There are 4 ways to turn a row about zero (a turn may also mirror it). The second row of each pair is the first, turned, with some noise. The first 24 pairs use one turn. New pairs use 2 turns, one after the other, and a turn may come again.
In the rows, 128 means zero.
Some pairs, each with its turns in order after it:
[136 161  87 160 123]
[118 116  96 179 142]
Z837

[141 122  69 108 103]
[144  88  80 152 143]
Z404

[144 122 146 140 162]
[136 121 130 157 159]
Z583

[183  78 117 126  91]
[ 55 115 151 157 110]
Z583

[ 73 104 167 128 143]
[133 122 138  74 179]
Z583

[142  84 151 163  82]
[ 80 157 171 121 160]
Z837

[160 131 109 171 160]
[132  94 152  81 109]
Z895

[ 94 157 144 177 172]
[ 64 164 127 128 101]
Z404

[149 115 139  99 104]
[ 93  96 116 121 122]
Z583

[119 102 133 147 162]
[139 139 161 137 164]
Z583

[186 158 140 161 102]
[135 156 151  64 152]
Z895

[100 149 125 146  88]
[182 146 130 137 148]
Z895

[ 92 156 106 179 143]
[139 134 134 198 114]
Z837

[ 95  94 156 179 147]
[120 199 131 128  94]
Z404

[140 106 112 113 138]
[124 104 154 133 116]
Z583

[ 75  61  96  97 114]
[136 126  63 186  86]
Z895

[174 119 179 103 120]
[ 97 138 115  62 117]
Z837

[133 107 113 145 128]
[111 108 148 139 146]
Z837

[114 137 160  79 133]
[168 148 122  86 111]
Z837

[209 181 157 131 132]
[106  65 146  56 108]
Z404

[119  67 149 187 119]
[161 155 141 114  51]
Z895

[135 128 132  72 148]
[124 111 143 124 184]
Z404

[134 117 155 153 174]
[112 159 137  91 128]
Z404

[104 123 170  82 139]
[ 86 158 140 175 134]
Z895

New pairs, each followed by its turns in order:
[117 131  95  94 123]
[141 147 164 134 111]
Z895 Z583

[151 143 114 185 151]
[ 89  81 119 120 142]
Z895 Z583

[ 94 139 135 121 108]
[115 123 145 106 154]
Z837 Z895

[127 116 119 116  99]
[109 138 132 162 133]
Z404 Z583

[ 67 116 150 106 120]
[ 87 141  81 102 100]
Z837 Z837

[147 111 113 111 123]
[106 112 113 114 122]
Z404 Z895

[101 129 174 140  88]
[125 136 172  95 169]
Z895 Z895

[129 114 105  48 173]
[190 103 170 160 170]
Z404 Z583

[124 130 123 196 145]
[180 115 165 102 127]
Z895 Z404

[122 104 150 157 129]
[135 149  93 119 135]
Z404 Z837

[102 164 111 103 133]
[138 155 162 114 162]
Z404 Z583

[207 179 171 129  86]
[168  66  87 184 176]
Z837 Z895

[114 115 100 174 158]
[127 171 100 109 111]
Z895 Z895

[ 93 172 117 141 135]
[104 140 149  97  87]
Z895 Z895

[120 120  86  71 155]
[172 131 105  86 164]
Z837 Z404

[159 168 112 128 139]
[152 101 147 102 102]
Z895 Z837

[137 111 125 171 155]
[ 86 102 118 106 126]
Z895 Z583

[124 129  82  98 106]
[ 92  97 127 108 107]
Z837 Z895

[ 89 165 138  97 129]
[113  89 139 148  95]
Z583 Z583

[180 146  85 165 145]
[166 129 140 124 193]
Z895 Z404

[182 115 128 167 125]
[102  85 120 124  77]
Z404 Z583

[124 160  95 113  83]
[130  73 105 158 111]
Z837 Z837

[185 143 116  99 129]
[140 130  91 156 168]
Z837 Z404

[110 183 114 156 144]
[117  63 119 103 112]
Z583 Z404

[164 112 104 165 141]
[134 172 101 127 152]
Z583 Z583

[151 175 110 145 173]
[ 87 149 123 165  84]
Z895 Z895

[108 105 113 110 132]
[110 156 122 141 121]
Z583 Z895

[133 149 135 134 160]
[119 144 141 148 109]
Z895 Z895

[146 153  96 116  72]
[ 81 135  84 123 150]
Z837 Z404

[102 119 151 135 111]
[149 130 148 104 144]
Z895 Z895

[178 109  45 161 115]
[139 118 172 154  40]
Z583 Z404

[110 147 133  48 110]
[127  79  73  91 136]
Z837 Z837

[142 137 148 162 153]
[113 170 133 153 132]
Z895 Z895

[157 155  87 152 167]
[ 60 153 108 149 123]
Z583 Z837

[127 158  89 142 121]
[151 144  90 157 118]
Z404 Z404

[188 142 141 102 135]
[166 113 116 104  76]
Z583 Z895

[140 210 116  88  98]
[ 69 169 106  84 170]
Z895 Z404

[158 131 132 119 136]
[112 128 152 143 132]
Z583 Z837

[103 123 108  92 133]
[109 166 104 131 121]
Z583 Z895

[166 105 131  99 158]
[117 147  84 158 120]
Z837 Z895

[117 114 147  82 122]
[110 141 147  86 128]
Z404 Z404

[153 173  82 109  97]
[170  87 110 157  89]
Z583 Z404

[130 113 127 130  30]
[151 127 121  40  86]
Z583 Z583

[132 146 163 111 135]
[129 118 110 115  97]
Z837 Z583

[122 128 156 136  97]
[141 124 158 120 102]
Z404 Z404

[117 143 145 106 103]
[160 149 124 150 131]
Z895 Z583

[166 124 143 107 100]
[ 95 117 140  82 129]
Z404 Z837

[110 161 121 112 112]
[145 137 128 158 102]
Z837 Z583

[116 108  91 169 141]
[ 75 115 145 131 106]
Z895 Z583

[ 93 157 108 182  71]
[ 75 137 137  55 140]
Z895 Z895

[112 123 130 155 139]
[116 159 117 132 142]
Z837 Z583

[120 132 150 132 105]
[115 124 117 149 149]
Z583 Z404

